There are 3 ways to turn a row about zero (a turn may also mirror it). The second row of each pair is the first, turned, with some noise. The first 27 pairs use one turn. New pairs use 3 turns, one after the other, and a turn may come again.
Known pairs, each followed by its turns in order:
[  0   2  -2   0 -14   5 -12   3]
[10  1 13  5  1 -8  5  3]  z477

[14  1 23 -6 -2 10  5 -7]
[  0   8   1   5  23   5 -16  -4]  z477

[ 12  17  11   1 -12  -9  -6  -5]
[ -2 -15  -4   9   0  -9  21   2]  z96

[-1  0 15 24  3 -1 -6  0]
[-16 -10   6  -1 -18   5  -2   6]  z912

[ 9 -2  5 -6  6 -7  2 11]
[  3  -2  -6  -7   8  -1   2 -12]  z96

[-11  -3   0  -7  12   6  18   2]
[ -5 -10  -6 -19   5   8   0  -5]  z477

[-16  -3 -12  -3  -9   6   8  -5]
[  3 -23   3  -5   1  -5   7  -1]  z477

[ 11 -25 -14   7  17  -8  10  -4]
[  4  -6   2 -21  18  18 -18   7]  z96

[  2   0  -1  -5  -9 -15   6  -1]
[11 -5  2 -8  0  1 13  2]  z96

[ -5   0  -4  -9   5 -13   3  -3]
[ -3  -5  -7  -5 -10  -5  -7  -4]  z477

[ -1   9   7   7 -11  -1 -13  -3]
[-6 -9  5 13 -5 -6  8  0]  z96

[  4  -7 -10  10 -13   6 -22  -4]
[ -4 -12   6   0  -3  12  -1 -25]  z912

[  7  -1   9   2  -8  -3   0 -16]
[  0   9   4   3 -14  -4  -7  -7]  z912

[ 8  6  2  7 11  9 18  2]
[ -2   4 -11  -4  10  17   5  -9]  z477

[ 4 -1  0 -1 -1  6 19  6]
[ -3   1 -12   6   6 -14  -6   6]  z912

[ 7 -9  9  2  3 16  8 -2]
[-18   6  -9  -1  -1 -11   1  -3]  z912

[-13  -4 -15  -5  -5  -2  -1  -9]
[ -2 -16   4   1  -8 -10   6  -2]  z477

[ -5 -14   0 -14  -6   1  -2  15]
[  4  -5  19 -13  -8   4  -8   5]  z477

[  1   7  -5 -18  22 -16   0   0]
[ -5  12   0 -21  17  -9  13  -2]  z96

[  4  -2   2  -2   4 -15  12  16]
[  2   1  -5   0   9   2 -16  19]  z912

[ 24   5   0 -17  -4 -17   1 -20]
[ 18  22   4 -14  -8  -6 -19 -10]  z912

[ 2  2  3  0 -1 -4  8 11]
[ 9  3 -5 -6 -2  8 -4  0]  z477

[ -3   4  17  -3  13  21  -5 -10]
[-13  12  -5  -9 -12  -4  24   0]  z912

[  0 -15   6   2  12  -9   4   9]
[-12   3   7  -3  11   2  -8  13]  z912

[-1 -9 15 -5 -4  3  1 -7]
[ -7  -4  -4  -3 -14  10   3  -5]  z96

[  8  -3   3  -1 -10   9  -8  -8]
[-6 -5 -4 12 -3 11  6  2]  z96

[  8   5   9   5   0 -15  -6  -6]
[ -4 -16   2  -5   4  -6  11   2]  z96

New pairs, each followed by its turns in order:
[  5   8  15  12  -5 -14 -11   6]
[ -3 -16  -1  14  -7  -1 -11  14]  z912 z96 z96

[ -5   9  14 -10  -9  -2 -10  16]
[ 0 -9 12 14 17 -9 -6  6]  z912 z96 z96

[12  1 -5  9 -5 10 -9 -3]
[ 3 -2  7  4 11 14 -8 -5]  z477 z96 z912

[ -6   5 -13  -6  10   7  11   5]
[ -4  -8  -3  -8   6 -14   8  10]  z477 z912 z96

[-6  7 11  9 13 -1  1 -4]
[  3 -10  -9   3   1   9  10   9]  z912 z96 z96

[  7  21 -16  17  15  -6  -3  12]
[ 10 -21   6  -6  24  11   8   9]  z477 z912 z96

[-1 17  7 -1  5  5 -8 -8]
[ -3  11 -12  -5   4   8 -12   0]  z477 z912 z912

[-11  -9  24   0 -10  14  19 -11]
[ -9 -12  17 -11 -19 -19  -3 -16]  z96 z912 z912

[-11 -28   2   5  -8  -3  -1   5]
[  6   3   6  12 -16   5 -16  17]  z96 z96 z96

[ -6   1  -3  14   7 -15   6  10]
[-6 -2  2 -5 17 10 -8 13]  z477 z912 z96

[-10   3   4  -1   3  18  24  14]
[ -1  16  -4 -23  -4  18  -9   4]  z912 z96 z912

[-22   5 -14  -8  17  12   2  -2]
[  8  19  -2 -14 -25  -5   0   5]  z912 z912 z477

[  0  -1 -12  -5  -5   2  14  -4]
[ -8  -2   9  -2  -9   3 -14  -3]  z477 z477 z96

[ -9   6 -14  -9  -6  -7 -10 -15]
[  8   2  13  10 -11   5  12  14]  z477 z477 z477

[  7 -18 -20   9   3 -10   4  14]
[-17  13   1  -3   8  24  -9   2]  z477 z477 z477

[ -3   7 -11   9  12  11  -9  15]
[ 16  -4   0   7 -15   5  -1 -19]  z477 z96 z477

[ -1   3 -11   3  -5 -11  -3 -16]
[  5   8   1  -4  -9  13 -11   5]  z912 z96 z96

[ -4 -20 -25 -10   7  -2  -1  -2]
[ 18  12   1 -17  -9  -6  15  14]  z96 z477 z912

[ 16   8 -11  -3  -3  -6  -7   6]
[-12  -9   4  -5 -16  -6   3   6]  z912 z477 z96

[ -4  -7   0  24  22 -15  -4  -1]
[-10   5   0   5   4  -4  13 -33]  z912 z477 z96

[ 14 -17 -29   7   8   0   1  17]
[10  7 12 25  2 17 19  8]  z912 z477 z912

[ -8   7  -8  -6  17  -4   3 -16]
[ 15  12   3 -12  13   4 -10  -4]  z477 z96 z477

[ -8   5  -4  -8  -2 -18  -1  -1]
[  7   1   3   9  12 -13   4  -3]  z96 z912 z96

[-10  14  -3 -12  -7  13   1  -7]
[  6   9  -5  11 -14  13  -7   3]  z96 z96 z477

[ -6   1   4   7 -14 -19   8  -1]
[ -8  -3 -14  12 -15  -4  -2  -1]  z477 z477 z912

[ -1 -13 -13  -4 -19  -3   5  -7]
[ -2  -5  14  11 -11   9  16   1]  z477 z912 z912

[ -4   7  -9 -10   7   5  11  -9]
[ 10  -5   1 -12  -6  -3 -11  11]  z96 z96 z912

[ 6 11  6 -6  1 14 15 17]
[  8  -7  -9  -2  -8 -10  -9 -24]  z477 z912 z477

[-7 19  5  8 -3 -3 12  1]
[-14  -6   2  14  10   4  -4 -10]  z96 z912 z96

